The rows of a group lie close to one hidden flat surface of 10 dimensions, which may be shifted away from zero. Surfaces can cross.
(in the rows, 128 means zero)
Known rows, each followed by its group:
[161 160 110 125 151 182 109  51  64 163 125 124 132] | (3)
[ 96  98 143  82 103 134 123 180 119 106 132 136 129] | (1)
[102 116 145 150  94 116 114 133 114 124  91 142  49] | (1)
[135 146 112 156 177  54 167 104 102 108 124 200  87] | (2)
[112 141 179 144  90 104  52 117 102 148 147 174 122] | (1)
[ 88 138 165 142 125 156 176 123 156 134  99 134 125] | (1)
[153 139 100  95 182 110 119 144 132  98 162 132 126] | (3)
[131 128 105 131 125 143 167 135 174 124 130  95 137] | (1)
[125 141 116 152 101 107 152 152 167 145 116 155 149] | (0)
[155 192  62 156 157 155 112 102 152  88 120 120 141] | (3)
[104 150 121 133 106 147 130 166 161 110 120 149 135] | (3)
[126 157 126  90 197  87 150 105 167 118 119 166 130] | (3)
[ 82 100 168 181 135 114 139 117 153  83 167 117 141] | (2)
[112 131 137 155 116 173 191 135  95 109 127 126 122] | (3)
[114 136 155 170 103 195 150 112 149 164 108  92 158] | (1)
[112 114 120  58 123  79 125 153 127 122  80 164 104] | (1)
[168 156  83 169 120 118 124  87 181 136 117  77 116] | (0)
[109 121 149 155 170  92 105  69 144 110 185 148 175] | (2)
[119 118 124 178 136 172 177 130 104 113 138 123 143] | (2)
[157 131 109 113  70 165 157 117 109 131 136  57 157] | (0)
[111 187 184 130 163 134 110 140 114 100 137 170 179] | (0)
[113 118  97  85 100 190 132 114 139 131 133 106 117] | (2)
[150 108 113  63 137 121 127 122 123 131 187 107 145] | (3)
[119 154 149 125 128 146 102  84 188 161 108  98 203] | (0)
[117 112 100 107 107  96 134 126 192 102 124  96 116] | (2)
[115  91 127  80 118 101 150  70 126 127 116  99  77] | (1)
[108 111 174 148 143  93 149  90 106 122 147 141 121] | (2)
[ 90 164 129 130 134 133 139 112 134  99 100 178  78] | (3)
[168  97 127 164 123  86 124  90 109 177 150 112 114] | (3)
[ 99 156 170 114 110 125 109 157 135  91 114 139 151] | (0)
[156 207 110 105 173 122 103 146 165 147  37 154 157] | (0)
[114 120 178 101 135  70 114 133 137 122 109 131 113] | (2)
[113 111 156 171  93 113 162  90 122 136 126 110 114] | (1)
[130 138 133 109 199 163 144  79 118 115 151 112 129] | (3)
[ 87 135 153 111  56 137 138 131 172 154 118 143 145] | (1)
[106  92 146 129  49  80 128 158 176 113 129  82 135] | (2)
[121 122 151 133  56 158 154 145 112 144 158 109 210] | (0)
[161 138 125 143 115  82 153 140  94 153 118 155 188] | (2)
[ 82 102 140  86 115 153 143 103 127 103 155 129  88] | (2)
[137 167 124  93 159 119 121 143 169 153 114 162 202] | (3)
[ 91 120 144  93 130  69 155 165 156  85 150 171 132] | (1)
[149 180  91 126 115  93  88  76 104 115 141 179 144] | (3)
[170 154  88 171  91 101 125 123 149 139 161 126 135] | (0)
[170 128  65 114 144 147 109 147 147 158 141 131 100] | (0)
[109 116 147 170 122  78 164 130 168 107 117 113 168] | (0)
[131 114  95 103 134  75 114 118 180 135 145 149 107] | (0)
[113 111 106 147 116  87 110 125 203 126  76 109  95] | (1)
[160 129 110 134 169  93 141 115  71 114 170 163 155] | (2)

New rows, each followed by its group:
[133 150 123  78 106 160 135 137 139 154 133 134 149] | (1)
[122 188  84 112 131 151 131  86 148  94 117 143 132] | (3)
[161 159  94 137 167 126  78  87  95  91 179 130 136] | (3)
[143 128 131  52 153  85  96 109  99 129 144 148 118] | (2)
[147 110 158 175 119 100  95  81 104 155 143 107 106] | (2)
[119 107 145  92 112 100 117 103  77 123 176 155 108] | (2)
[142 120 123 134 103 124  74 120  87 118 189 135 124] | (3)
[114 119  86 100 142 192 138  88 128 113 146 112  77] | (2)
[ 75 141 189 128 120 122 139  92 134 160  93 185 119] | (2)
[104  88 129  67 107 109 168  69 113 133 100 101  65] | (1)
[109 140 149 124 116 152 172 127 138 137 125 130 163] | (0)
[106  64 105  48 136 104 102 159 113  91  91 107  73] | (1)
[130 121 106 128 127 111 134 135 173  94 173 104 139] | (3)
[ 72 174 147 137 132 181  67  85 173 108 122 155 128] | (3)
[111 126 181 103 171  79 107 149 131 102 116 140 121] | (2)
[147 141  94 103 111 104 154 133  95 130 112 163  77] | (3)
[137 177 137  95  96 125 164  60 124 140 171 140 152] | (0)
[125 137 130 187 164 141  99 162 119  88 139 145  85] | (3)
[112  91 146 147 170 142 190 113 112  78 161  83  91] | (1)
[ 96  86 127  90  88 136 112 173 145  85 174 109 107] | (1)
[150 133 118 176  88 131  99  98 140 176 128 115 153] | (3)
[128 126 100 133 125 112 113 139 162 124 167 160  79] | (0)
[ 66  71 168 138 140 135 166 137 162 104 143 113 137] | (0)
[148 154  80 116  81 111  66 153 120  95 171 154 134] | (3)
[128 155 131 144 122 145 109  86 162 141 186 139 125] | (0)
[106 136 166  76 143 164 177 113 113 142 131 132 189] | (0)
[160 109 109 107 149 119 119 141 164 159 145  96 134] | (3)
[127 142 150 156 168 172 169 112 138 147 107 104 163] | (1)
[105 138 104 170 108 163 107 132 124 127 152 185 139] | (2)
[153 140 110  90 125 110 158  93 118 151 182 153 147] | (0)
[ 85 147 158  67 107 198 172 139 142 146  72 128 151] | (0)
[139 150 100 143 124 122 119 159 178 134  78 125 127] | (0)
[145 156 101 109 120 169 163 133 139 145 108 117  95] | (1)
[ 98  93 143 154 106 161  91 108 132  94 193  94  76] | (3)
[126 127 125  75 155 166  87 109  99 130 137 130  71] | (2)
[145 161  94 176 139 156 111  50 168 131 120  93 138] | (3)
[125 145 136 175 100 171 140 156 147 149 126 124 175] | (0)
[ 70 137 158  92  79 117 162  83 174 149  96 152  84] | (1)
[105 126 107 162 136 157 170 127 137 100 137 141 134] | (2)
[104  90 135  86  68 183 101 125 150 149 144  74 152] | (1)
[125 129 137  57 129 169 145 110 104 134 159 118 116] | (1)
[131 130 140 161 173 162  90  94  80 107 165 126  97] | (3)
[180 131  84 102 102 156  98 131  96 140 183  96 177] | (3)
[144 149  91 112 139 125 191 113 178 161  59 112 144] | (1)
[108 137 159 108 116  93  65  86 181 128 165 124 183] | (0)
[155 131  87 117  80 112 126 162 123 138 160 147 123] | (0)
[153 153 123 137 160  86 132  62 112 144 138 154 163] | (3)
[112 137 149 107 160 186 118 161  85 121  91 143  77] | (1)
[158 157  87 156 135 115 117 119  68  92 138 157  88] | (3)
[ 97 138  98 154 108 133 109 178 159  93 128 178 122] | (2)
[138  94  80  98 109 125 104 165 157 138  62  88 126] | (1)
[ 97 115 128 108  97 102 121 145 166 104 128 139  83] | (1)
[134 126 120 103 108 111 170 168  90  82 129 117 111] | (0)
